There are 4 ways to turn a row about zero (a turn may also mirror it). The second row of each pair is the first, turned, with some noise. The first 36 pairs use one turn. New pairs use 3 turns, one after the other, and a turn may come again.
(in the rows, 128 means zero)
Some pairs, each with its turns in order after it:
[173 175 119 116 127 126 162 119]
[137 113 123 172  78 132 102 121]  (3)

[125  78 113 101 111  76 168 113]
[150 141 102 118 157 155 182  75]  (1)

[161 171 115  95 134 121 108 174]
[168  92 116 138 151 112  78 138]  (1)

[110 134 119 165 168 176 171 140]
[ 92 114  74 125 113  85 126  91]  (0)

[162  85 115  79 115 128 123 132]
[122 160 163 174 126 122 132 164]  (0)

[167 118 145 129 125 136  90  92]
[ 95 149 148 122 111 176 125 140]  (0)

[134 160 167 115 160 115 108 178]
[161 110 137 106  94 109  69 144]  (0)

[157 164 152  95 127 155 145  94]
[138  94 163 155 115  82 137 106]  (1)

[132 169 124 120 122 167  97 123]
[114 103 154 132 129  91 109 162]  (1)

[111 145  99  96  78 127 169 129]
[153 154 145 138 178 100 155  97]  (0)

[128  90 161 111 134 168 141 113]
[119 168 112 129 130 169 155 103]  (3)

[137 146 155  94 175  79 124 169]
[109 115 110 100 135 187 117  72]  (2)

[118 177  95  79 168 152 177 129]
[189 104  75 146  81 128 139 106]  (3)

[118 158 178 152 155  86 142 149]
[123 169 134  86 141 185 126 118]  (2)

[125 112 133 146 159 133 143 178]
[139 103 158  90 131 161 143 131]  (2)

[132 134 158 146 118 163 126 145]
[126 121 129 101 132 134 115 170]  (2)

[154 118 141 104 158 106 108 140]
[149 126 140 152  94 139 106 152]  (0)

[ 96 108 104 156 176 122 107 106]
[165  93 146  95 163 152 152 132]  (3)

[ 81 154  76  95  91 147 156 174]
[168 146  75 143 122  57 152 157]  (3)

[116 150 121 136 134 152 114 100]
[105 123 143 111 118 133 142 102]  (0)

[ 91  85 170 157  78 135 148  94]
[ 88 165 151 155 119 163 194 136]  (1)

[ 85 100  92 116 122 137 151 124]
[120 106 140 138 123  98 184 125]  (2)

[112 179  87 167 135 177  87 105]
[ 96 125 145  64  92 121 173  87]  (0)

[ 91 149 146 102 146 126 154  99]
[139  94 138 152 143 143 118  76]  (0)

[108 156 106 146 138 127 111 101]
[117 148 140 154 172 116 133 124]  (2)

[141 174 147 149 178 116 146  93]
[136 155 107 147 178 192 130 134]  (2)

[114 128 173 171  84 142 175 135]
[ 98 132 128 190  93 163 156 138]  (1)

[ 95 147 146  97 166  86 160  86]
[114  58  83 106 113 152 147 114]  (3)

[107 162 170 140 180 109 168 107]
[126  66  90 131 144 155 109  84]  (3)

[154 107 116 163 163 178 106  90]
[123 147 141  82  71  92 140 145]  (1)

[159  83 149 138  98 150  92 150]
[175 160 149 126 115 146 143 174]  (1)

[128 176 142 105 121 121 112 123]
[ 82 142 107 130 143 136 107 128]  (2)

[152 125 160  93 111 131 177  95]
[126 144  68 148  87 148 142 148]  (2)

[151 101  78 146 154 139 106 101]
[136 145 106  69 117  89 142 140]  (1)

[118 105 150  82 111 167 153 172]
[126 195  70 122 123 116 139 114]  (3)

[177 129  80  83 161 146  80  94]
[164 131 186 106  56 154 160 127]  (3)

New pairs, each followed by its turns in order:
[159 123 140 154 152 144  90  77]
[105  86  99  85 142 160 139 105]  (0) (0) (3)

[ 85  98 140 179 172 162  95 128]
[ 72  84 140 151 117 177 155 107]  (0) (3) (2)

[134 150 110 138 111 153 150 131]
[ 95 159 123 136 125 148 126 116]  (0) (0) (0)

[169 179 135 155 139 108 160  89]
[145 103  99 129 136 134 106  55]  (3) (3) (3)

[162 152 102 167 114 105 150 121]
[ 97  97  94  89 137 116 138 141]  (0) (2) (0)

[138 101 137  78 131 173 137 136]
[ 64 133 123 139 130 151 118 161]  (2) (2) (3)

[ 90 159 150 106  83  79 131 136]
[176  75 141 161 137  96  99 134]  (0) (2) (2)

[ 99  92 139  86 114 156 154  84]
[151 131 106 137  84 155  92  91]  (0) (2) (3)

[150  97  93 158 163  98 152 116]
[131 164 106 160 125 172 136 164]  (1) (0) (2)

[ 78  81 109 179 140 176 126 126]
[155 128 155 111 112  59 163 174]  (3) (3) (1)

[ 88 169 107 146 109 177 144 123]
[121 153  76 141 108 141 168  94]  (2) (2) (3)

[ 93 151 121 122 136  82 137 129]
[131 156 173 145 129 136 107 158]  (0) (2) (3)

[109  99 106  84  92 110 124 162]
[ 75 168 136 131  92 118 152 147]  (1) (1) (3)

[134 125 124 117 141 163  79  82]
[128 173 114 160 114 105 109 171]  (2) (0) (3)

[170 102 133 109 123 103 129 156]
[137 131 133  84 152 140 105  99]  (3) (1) (3)

[173  93 168 100 142 158 161 157]
[155  95 136  83 186 101 105 110]  (3) (2) (3)

[ 83 135  98 175  91  97 138 137]
[131 135 186 111 107 161 165 103]  (2) (0) (3)

[112 152 108 100 108 126 118 173]
[ 93 150 161 113 131 132 152 103]  (0) (2) (0)

[172 168 117 178 120 153 130 172]
[107 169 156 139 149  94 102  72]  (2) (1) (3)

[130 113 114 138  92 121  95  83]
[ 83 112 138 132 151 103 120  85]  (1) (2) (0)

[165 172 104  85 160 149  94 100]
[169 124 124 137  66 140 104 188]  (1) (0) (1)

[150 172  81  84  87 112  95 134]
[ 91 108 181 149 170 159  96 157]  (0) (1) (3)

[ 95 178 125 163  88 164 170 105]
[163 158 158  98 149  99 191  99]  (3) (1) (0)

[174 167 135 130 130 122 100 157]
[143 171 121 131 120 138 147  72]  (3) (0) (3)

[171 164 146  95 130 171 176 150]
[ 88 129 146 157  92 184 117 172]  (1) (1) (2)

[161 100  85  99 177 173 145 137]
[129  77 158 132 103 113  60 144]  (2) (3) (1)

[148 137 144 114 120 174 128 103]
[142  91 133 156 151 111 146 141]  (1) (2) (1)

[124  92  95 138 130  89  86 142]
[182 125 116  97  94 135 143 144]  (0) (0) (0)

[173  81 102 177 117 143 162 132]
[165 108 143 116 111  61 133  83]  (2) (0) (3)

[101  94 163 104  99  89 179 172]
[167 173 199 100 102 138 151 131]  (0) (1) (0)

[ 87  92 171 168 127 171 109  92]
[148  63 143 136 128 178 160 165]  (3) (2) (2)

[ 89 132  95 114  94 161 118  98]
[142  92 170 133 154  96  90 115]  (3) (3) (2)

[104 115 149 104 135  87 147 122]
[112 172 111 114 111 113 151 113]  (1) (1) (2)

[141 134 103  77  84 164 109 158]
[163 129 121 163 102 101 186  97]  (0) (2) (3)

[176 103 138 133  96 179  81  92]
[119  95 192 153  95 166 165 130]  (3) (0) (0)

[105  80 159 122 145 119  96 140]
[159 134  88 162 111 157 132 106]  (2) (1) (2)

[151  83 169 180 177 132 162 148]
[ 90 176 150 157 139 104  80 185]  (2) (3) (2)

[120 101 145  94 151  88  86 106]
[114 100  84 109 156 157 168 112]  (3) (2) (1)

[113  77 137 112  81 104 180 123]
[156 105 173 159 143 131  99 184]  (1) (3) (2)

